The rows come from 4 hidden closed curves, with some noise, and rows from the same curve form a group. Each curve winds through 6 dimensions. The rows are also pushed far along 4 directions, which tell nothing about the answers.
Known rows, each followed by its group:
[-13   0   5  -1   3   8  -3   3   1   4  23   1   1   4  -7   2  -9 -11
   3  -5]
(0)
[-5  7  3 -5 -3  1 -8 -5  2  1 -2  0  2 -1 -5 -3 -1  2 13 -4]
(0)
[ 22  -3 -20   1   3   2  10  -1 -12   4  -4 -11 -11  11  -2   5   5  -2
  -7  16]
(1)
[  8  -1  -7  -3   1   9 -14 -10   3   1   0  -8  -4  -3   7   0  -9   3
   8  13]
(2)
[ -6  -3   8  -7  11   2 -25 -13  22  -4   9  -7  17 -10   4  -3 -24   4
  10 -12]
(1)
[ 26  -1 -19  -1  13  13  -5 -14  -7   7   2 -20  -7  14   3  14  -1  -7
   1  25]
(0)
[ 26  12  -9   2  -5   2  19   4 -24   7  -8 -12  -2  24  -5  18  25  -6
 -13  15]
(3)
[13 11  2  1 -2 -3 -2  5 -9 -1 -1 -3  7 11  2  0 10  4 -2 -2]
(3)
[ -1  20   0   7  -3  -9  20  15 -16  14  15   7   0  13 -22   9  19  -3
  -7   2]
(2)
[-10 -10 -10  14   4  12  -1  -6  -1  -5  -3   1  -8 -21   6   0 -16  -9
  19  12]
(0)
[  6   4   0   2  -2   4  -2  -5  -5  -2 -12  -3  -1   2   9   6  10  -2
  -4  10]
(1)
[ 28   2 -17  -6  16   5 -16 -14   5   6  18 -24   6  12   5  12 -11   2
 -11  17]
(2)
[ -3  16   7  -4 -16  -8  10  10  -8   3   9   3   4  10 -10  -2  10   3
 -12  -2]
(1)
[ -6  12  16  -3 -15  -4   2   7  -5   8  10  -2  14  16 -19  15  14   3
   1  -1]
(2)
[-18  -4   3   6  -5   5  -4   0  -4 -11  -1   2   4 -11   6   2  -7 -12
  12  -4]
(1)
[ 13  20 -11   4 -17  -1  25   9 -28   0  -6  -8  -4  14  -5   4  16  -8
 -15  14]
(3)
[ 11   1   2  -4   6  -5   8  -3   7   2 -20   2  -3  -7   4  -5   4  12
  -5  -5]
(3)
[  0  -3   8  -3  20  -5 -31  -5  21   1  10   8   6  -9   8  -8  -8  15
  10 -12]
(2)
[  2   3  -8   3   1   1   7  -1  -1   0   6  -4  -3  -4   2  -2  -9  -5
 -10   7]
(0)
[  5  -4   0  -3   2   2   6  -4   2  -8 -21  -1  -4  -3   8 -14  -4  -2
  -1  -9]
(2)
[ -7 -13   5  -7   0   3  -6  -8   9  -1 -12   0  -2   2   2   0   5  -1
   1  -5]
(0)
[ 28  -3  -3 -21   7 -14  11  -4   3  -3 -22 -16   1   7   3  14  12  14
 -19 -13]
(1)
[ -7 -10  -5  -2   1  12   3 -12   7   0 -10  -5  -6  -8   3  -1 -12  -8
   5   8]
(0)
[  5   8  12 -14   3 -11 -18   3  13   4  27  -5  20   7 -11  10  -5  17
   1 -15]
(3)
[ -2  11 -16  10 -17   3  20   9 -33   1  -1  -2  -9  17 -11  10  21 -20
  -4  17]
(1)
[ 17  -2 -26   8  -7  14   8  -4 -27  -2  -9 -17 -12  15   3  12  10 -18
   1  30]
(3)
[-12  -2  -2   7  -4   4  -3   1  -8  -5  -2   6  -5   1   1  -9   1 -12
   8  -1]
(1)
[-13   8   2   3 -15   4  10   1  -7   1  -3   0  -1  -2  -5   1   2  -6
  -1   8]
(3)
[ 18   7  -7  -4   0   7  -6  -9  -8   2  -5 -14   3  14   1   1   3  -3
   2  12]
(2)
[  6  -5 -11  -5  -6   1   4  -1  -9  -7  -1 -13  -3   3   1   7  -4  -6
  -3   3]
(3)
[  0 -19  -5   1   6  -8   7   5   2  -8 -11   6  -8 -11   6   2   0   3
  -2 -11]
(0)
[ -9  -1   4   1   7   5  -6  -4   9  13  18   2   1   3 -10   9  -2   0
   3   7]
(0)
[-17 -16  -9  15  -3   7   3   4  -6 -19 -13   9 -11 -25  14 -17 -16 -12
  18  -4]
(1)
[ 26  -3 -10  -8  10  -5  14  -1   2   0 -16  -9  -7   2   4  -3   0   9
 -15  -4]
(3)
[ 18  23   2  -6  -9  -8  10   6 -12   2   6 -14  14  16  -6  11   8   5
 -15   0]
(3)
[  7  -2  -1 -12  -5  -4   1  -5   1  -2  -1 -13   8  14  -7   7  -1   0
  -8  -5]
(0)
[-21   6   7  21   5  11 -17  -2   4   6  22  12   6 -14   0   2 -10  -5
  21  16]
(2)
[ -2 -10   1   1  -1  11  -1   1  -5   3  15  -7   0   8  -4  14  -3 -12
   7   6]
(2)
[ -8   6   6  -6   0  -1 -14  -8  12   0   4  -2  10  -6  -5  -7 -15   8
  13  -6]
(0)
[-14  -3  -2  15  -2   3   0   8  -7   0   4  16 -11  -7   1 -10   1  -7
  11   4]
(1)
[ -1   7 -27  20 -16  22  14  -4 -39  -4   5 -20  -4  11  -1  21   4 -39
   4  42]
(1)
[ -7  17   5   1  -3   5 -11   3  -7  13  48  -9  17  21 -20  17  -4 -10
   2   9]
(0)
[  6  -1  -2  -2  -9  -6   6  11 -16  -7   2  -6   2  10   0  13  12  -4
  -2  -5]
(3)
[-4 12 -2  4 -5 -4  0  3 -6 -4 -1  3  3 -4  4 -1  6 -3 -5  4]
(2)
[ -5  -3  -2   0   5 -11   3  12  -1  -4   0  13  -8  -9   5  -1  10   4
  -5 -14]
(2)
[ 26   3  11 -29   6 -15  -4  -8  21   4 -22  -9   8  11  -5 -12   0  31
  -9 -23]
(2)
[ 3  4  0  0  0 -3 -9 -4  2 -4 -3 -5  8 -5  3  5 -3  7  9  0]
(1)
[ -5 -12  -9   4   1   1   9   2  -1  -9 -12   5 -14 -21  10  -6 -11  -2
   5  -2]
(3)

New rows, each followed by its group:
[-11   5  -5   6   0   7   7   1  -3   3  13   0  -5 -10  -5   0 -14 -10
   8   8]
(0)
[-28   9  21   8  -1   8  -5   6   9   9  35  13   9  -8  -4   5  -8  -7
  -1   1]
(1)
[ -2  15  -5  20  -7   1  22  16 -23  -1   1   7  -6  -7   1   2   9 -10
  -1  10]
(3)
[ 10  -1  13  -9   7  -7   0   2  12   3  -6   4   2  -1   7   3   9  15
 -14 -11]
(1)
[ 12  -2   3  -8   8  -9 -17  -7  13  -7 -11  -4  11   1  12  -3   2  12
  -6 -10]
(2)
[  0   4  -3  -1  -2   7  -2  -4  -3  -6  -6  -3  -4  -1  11 -11  -4  -9
  -5   4]
(0)
[ 12  -7 -18   8  -1   7  -1  -4 -10  -8  -7 -12  -2  -5   9  -3 -13  -3
  10  15]
(1)
[-15  16  -7  16  -1  16  -9   0  -8   7  35   1   0  -5  -3   1 -15 -17
   9  22]
(2)
[-23  -4  17  -9  -8  -4   2   6   5  -1  -3  13   0   0  -7  -4   8   0
   2 -21]
(0)
[ -5  13   0  -4  -3   9   1  -1  -9   3   8  -4  -3   6  -5  -2  -1 -12
   6   1]
(0)
[  1 -14  -1  -7   3  -7   4  -4  13  -3  -7  -4   2  -8   0   1 -10   7
  -7  -7]
(0)
[ 12  14   1 -13  -5 -13   1   7  -2   5  21 -11  12  20 -15   8   2   9
 -12  -8]
(3)
[  2  -2   7  -4   4  -9   9   7   4   1  -2   4   0  -6  -3  10   6  10
  -2 -12]
(3)
[ -6 -14 -10  13   6   8  -1  -6  -2 -13 -21   2 -10 -25  18  -2 -10  -8
  16   6]
(1)
[-12   3  15 -15  -8 -22  13  16   6   7   9  12   0   5 -22   6  14  16
  -7 -26]
(3)
[  4   6  -4  -5   7  -1  -9  -4   7  -2   1   0  -2  -6   6 -12  -8   6
  -2  -3]
(2)
[ 16  -6   5  -4   7  13 -22 -14  14  -4   1 -12   9   2  19  -7 -16   4
  -4   8]
(1)
[ 10  -4  -6  -5  -2   9   5  -2  -9  -2   0 -11  -4  13  -1   6   1  -9
   0   5]
(2)
[ 18  17   0  -9   6  -8 -10  -3   9  10  15 -11  14   4  -8   8  -5  20
  -2   4]
(3)
[ 13   3   1  -5   6  -6  -4   2   5   3   2   1   1   8  -2 -12  -2  12
  -3  -9]
(3)
[-11   9   9   6  -6   9 -16  -2   0   6  14   5   6   1  -5  -2  -2  -1
  17   6]
(2)
[ 15   4   1  -5 -11  -9   7   5  -6  -3 -13  -1  -1   7   5  -3  14  10
 -10   0]
(1)
[ 1  7 -4  1 -1 -7  1  7  0  1 10  1 -1 -5 -4 -3 -7  7  0 -2]
(3)
[ -1  -7 -10  16   4  21   1  -4  -6 -15   2  -9   0 -18  22  -4 -28 -22
   5  12]
(3)
[  5   0  -2   1   5  -1 -11  -1   4   5   6   3  -2   5  -2 -10  -3   7
   5   2]
(1)
[ 5  8  2 -7 11 -3 -3 -6 13 10  8 -4  4 -3 -5  5 -6 10 -5  1]
(1)
[ -4  -2  -1   3 -14   9  13   5 -17   0  -2  -1 -10   7  -4   8   8 -13
   7   8]
(2)
[ 23 -17 -11  -6  11  16 -15 -26  10 -15 -26 -25   3  -9  29  -1 -21  -3
   4  10]
(3)
[-24 -10   4  17 -18   2   7  16 -15 -17  -4  15  -5 -16   9  -6   0 -13
  12  -7]
(1)
[ -6   6   6  11   4  19 -21 -11   4  11  25  -7  12   4  -3   8 -11  -8
  14  22]
(3)
[ 15 -21 -11  -5   3  11   6  -5  -8 -11 -21 -11 -13   4  15   1  -1 -10
   2  -1]
(2)
[  8   0  -3   2   5  -2  10   5   0  -5  -1  -1  -3  -9   6  -7 -11   1
  -6  -5]
(3)
[ 24 -11 -14  -6  14  14 -17 -23  15   2   8 -28   6  -1  12  10 -27   2
  -2  21]
(2)
[-10  -7  -2   3  -4   6   3  -9   4  -7 -23   4  -9 -16  12 -11  -5  -4
   2   5]
(0)
[ 20  -2 -18   2   5 -13  20   8 -19  -8 -35   4 -18   2  11   4  32   1
 -13  -3]
(2)
[-22   9  14   4  -9   6   1   4   3   5  23   5  11   0 -10  -3 -11 -10
   0  -2]
(3)
[  5   3   0  -2  -7 -10  21  10 -12  -3 -10  -1  -3  -1  -2  20  21   1
 -10  -3]
(1)
[ 11   2   0 -14  10   9 -25 -24  18   3  -2 -16   9   2   3  -6 -19   7
  11   5]
(0)
[  7   4 -10  -5 -13 -14  26   4  -9   2 -11  -9   0   5 -12  12  11   4
 -19   6]
(0)
[  5   6  -2  -5   0   5   1 -10   4  -4  -4 -13   7  -4   9   2 -12  -2
  -9   6]
(1)
[ 23  11   7 -13   6 -16   2   9   3   6  15  -9  15  16  -9  12   6  17
 -14 -15]
(3)
[ -8  -6   9   3   6  -1  -5   2  11  -2   1  10   1 -18   7   3  -5   6
   6  -5]
(1)
[-19  -6  15   2   3  10 -12  -9  21  -4  -5  10   3 -18   9 -21 -19   0
  10  -7]
(3)
[  5   4  -3  -3   7   1  -5  -6  12   4  13  -7   5  -3   1  -7 -18   5
  -8   5]
(0)
[  0  10  -8   5  -8   3  -2   0  -7   0  14  -9   7   4  -7  -1 -12  -5
   2  11]
(1)
[11  2  3  3  2  7 -3 -3  3  4  3 -3  0  2  9  5  2  2 -9 13]
(1)
[  9  -9  -4  -1   3  -4  -5   1  -3  -6 -16   3  -7  -1   8   0  10   6
   7  -5]
(3)
[ 12   4   0  -7  -2  -7 -13  -4   1  -3  -8  -5   8   9   0  -2   6  12
   5  -5]
(1)
[  6   6  -6   3 -10   1  11   2 -14  -8 -10  -4  -3   4   5  -6   1  -7
  -6   3]
(3)
[  5   2  -3   1  -2   2  -5  -1 -10  -3  -4  -2  -2   9   5   3  12  -5
  -3   7]
(0)
[ 21   9  -7  -5 -13   0   9   1 -14  -1  -3 -17   5  18   0   9   9  -1
 -16  12]
(1)
[-25  19  10  12  -9  11  -6   5  -7   7  30   7   9   3 -11  -3  -7 -15
  11   7]
(2)
[ 14 -11  -7   6   9   8  -8  -3   5  -1   8  -8   0  -5  10   2 -16   3
   4  11]
(1)
[  8   6   0  -3  -5   4   1  -3  -2   1   3  -8   4   9   4  -2  -1  -2
 -12   7]
(1)
[ 13 -13 -11   5   9   7  -2  -7  -5  -7  -3 -12   3   6  12  13   2 -13
  -5   8]
(2)
[ -5  -3  15  -9  -4 -10   1  10   6   7  13   5   6   9 -14  11   9  11
   0 -16]
(2)
[-10 -20   3  -3  -4 -20  26  21  -6 -10 -30  25 -24 -11   0   0  27   6
   0 -31]
(3)
[-12   9   9   4  -4  13 -18  -8   5   0  20  -6  17  -6   1   5 -18  -6
  11  11]
(3)
[ 1 10  5  4 -3  8  3 -3 -1  2  1 -2  6  1  1 -8 -6 -5 -4  7]
(3)
[  2   1   1  -9   8   2  -5  -4   9   4  17  -7   5   5  -5  -1 -14   0
  -3  -7]
(0)
[-18 -13   6   1   1  -5   4   3   4 -18 -20  11  -5 -21  11  -6  -3  -4
   8 -23]
(1)
